The rows come from 4 hidden closed curves, with some noise, and rows from the same curve form a group. Each curve winds through 4 dimensions. The rows are also pushed far along 2 directions, which tell nothing about the answers.
Known rows, each followed by its group:
[  0  -5 -10  26  -2   4  12  -3 -14  11]
Z_374
[ 22   6 -11 -48 -37 -10 -17 -13  13 -37]
Z_888
[ -8 -20 -16  36  50  -8  17   5  -9  24]
Z_4
[  1 -27 -16 -17  28  -6 -16   1  16   3]
Z_374
[-22  -5  -5  45  35  10  18  15  -9  32]
Z_574
[-11  28  35   7   6   3  12   2  -9   4]
Z_374
[  6  -6  -3  -4   2   6  10  -8 -21  -3]
Z_574
[ 11 -16  -6 -17  -2 -13  -3  -8  -8 -17]
Z_4
[-13 -16 -16   9   7  13   3  11  -4   8]
Z_574
[ -1  28  39 -13 -16   2  -5  13 -19 -10]
Z_4
[  6  20   2 -31 -13   3 -16  14   3 -14]
Z_574
[-27 -17   5  43  18   5  21   9   7  24]
Z_574
[ 4 44 16 -5 -4  3  5 15 -7 -7]
Z_4
[ -6   0  -9  28  11  -5  16  -6 -18   6]
Z_374
[  2 -10  -5  -5   8  15   5  -7 -20   4]
Z_888
[ 15  17  -4 -21 -15   5   8  -9   1 -16]
Z_888
[  7 -22 -27  -8   0  -6  -3 -17   7 -10]
Z_888
[-14  67  55   6 -21  12   5  23 -30   1]
Z_888
[  4 -17 -16  -8  30  -6 -14   2   2   6]
Z_374
[ -4  29   2  36  23   2  25   4 -21  17]
Z_888
[  8  -8  20 -13   0  -7  -1  -2  19  -4]
Z_574
[ -4 -25  -8  -6  -7  -3 -13   1  28  -3]
Z_374
[  9  -3  -7  -4 -22   1  -4  -3  -2  -8]
Z_374
[ 20 -16 -35 -26   8  -6 -16  -3  12 -10]
Z_888
[-14  29  29  18  -8  -5  13  13   5   0]
Z_4
[-16  15  30  39   4  -2  29   3 -30   9]
Z_4
[-12 -10   9  -3   0  18   1   3   8  10]
Z_888
[  3  73  50 -16 -28   5  -1  19 -16 -11]
Z_374
[ -5  37  24  -4 -11  16  -1  17  -7   3]
Z_4
[  6 -53 -27   2  20 -11   0 -24  18   2]
Z_574
[-12 -42 -56  45  60  -5   9  -8  -9  35]
Z_574
[ -8 -33 -22  28  30 -17  12  -2  17  10]
Z_4

New rows. What belongs after each?
[ -1  29   4 -14 -25   8   1   6  16 -10]
Z_4
[ -7 -40 -30  20  35   5   8  -2  22  24]
Z_888
[-12 -28 -11   7  23  -8  -7   2  22  11]
Z_374
[  3  40  26 -26 -44   0 -10   1 -16 -26]
Z_888
[ -5 -14   5 -12  11  -5  -4  -6   9  -1]
Z_374
[-20 -21   3  30  14  13  21   5  -7  18]
Z_574
[  1  40  18  -3   5  -4  -2  12 -16  -4]
Z_374
[ 18  -1 -16 -35 -26 -11 -13 -12  14 -29]
Z_888
[  3  -7 -21   4  10 -13 -11   3  11   1]
Z_888
[  8 -13 -33 -21  -1  -2 -15  -3  -2 -12]
Z_574
[ -1 -32 -15 -22   5 -14 -17 -11  26 -14]
Z_374
[ 11 -58 -54  -9  20  -5  -5 -21  25   0]
Z_888
[  5  42  24  -8  -6 -11   6  16  -2 -14]
Z_4
[  3  70  25   9  -7  -3  12   6 -27  -3]
Z_574
[ -2 -11 -16  25  21   9  29 -15 -12  16]
Z_888
[ -1   0   9 -11  16   2  -1  -4  -4   2]
Z_374
[ 13 -16 -31  -7   2 -17 -10 -11   5  -9]
Z_888
[ 20 -27 -25 -44 -14  -7 -31 -12  -2 -24]
Z_888
[-18  -1  15  33  17  25  29  -3 -25  28]
Z_888
[ -5   5  12 -19   2  -9 -11   3  16 -10]
Z_374
[ -1  14  19   6  10 -11   3  13  -2  -3]
Z_4
[ 1 22  8 -4  0  9  5  9  4  3]
Z_888
[-25 -52 -17  46  42  18  26  -9  -9  40]
Z_888
[ -5  -2  13  12  19  11  15  -7 -19  17]
Z_374
[  9 -40 -10 -12  18 -11 -14  -2  -7  -4]
Z_4
[ -8  38  35  31  -2  -5  32   4 -37   0]
Z_4
[ -7   3  -2  41  38   2  26   4 -33  26]
Z_4
[ -8  -2 -10  28  15   6  21  -4 -27  12]
Z_574
[ -3 -39 -40   8  38   3  -8   4   4  17]
Z_574
[  4 -15   5  -5  16  -9  -3   3 -13  -3]
Z_4
[ -4 -21 -18  29  26  13  28 -16 -14  19]
Z_888
[  3 -36 -40  13  22  -3  10 -14  16  11]
Z_888
[  3  -7 -18   7  29  -9  -1  -1 -16   4]
Z_374
[-11  -6  11   4  -3  18  10  -2  -6   8]
Z_888
[-35  51  39  66  -6  20  43  11 -21  28]
Z_4
[ 11 -19  -8 -39  -9   4 -29  -2  -5 -13]
Z_888
[-11 -45 -12   7  18  16   2  -6   4  18]
Z_888
[ 15 -11 -32 -13   9 -15 -17  -4   7  -9]
Z_888
[  8  43  17 -21 -15   2 -10  14   4 -12]
Z_888
[  7 -14  -2 -27   1  -1 -19   4  17  -5]
Z_374
[  8 -20 -31   4  25   1   9 -12   0   8]
Z_888
[-11  29  17   3 -21  11   4  10  11   1]
Z_4
[ -2  15 -13  -2  -3   4   0   4 -15  -5]
Z_574
[ -9  14   5  53  20   8  25   8 -29  28]
Z_374
[ -8 -16   1  -3  24  -8  -5   0  13   7]
Z_374
[ 16 -25 -32 -17  13   3  -1 -16  -4  -4]
Z_888
[  5  23  26 -12 -10  -9  -5   5  19  -8]
Z_574
[ -4  40  35 -17 -30   1 -16  18  -4 -12]
Z_888
[  2 -24 -32  14  16 -10  -2 -15  -7   3]
Z_888
[  9  37  24 -35 -35  16 -11   7 -18 -17]
Z_4
[  1  20  30 -14 -12   2  -8  14 -13  -8]
Z_4
[-28  36  42  39  -2  17  24  15 -11  22]
Z_888
[  6   9 -10   0  -9  -9   1  -9  -9  -9]
Z_888
[  3  -5   1  18  12  -5  18 -16 -15   5]
Z_574
[  5  20   3 -14 -19 -10 -11   6  19 -14]
Z_888
[  4 -42 -29  12  -2  -2  -3 -11  10   4]
Z_374
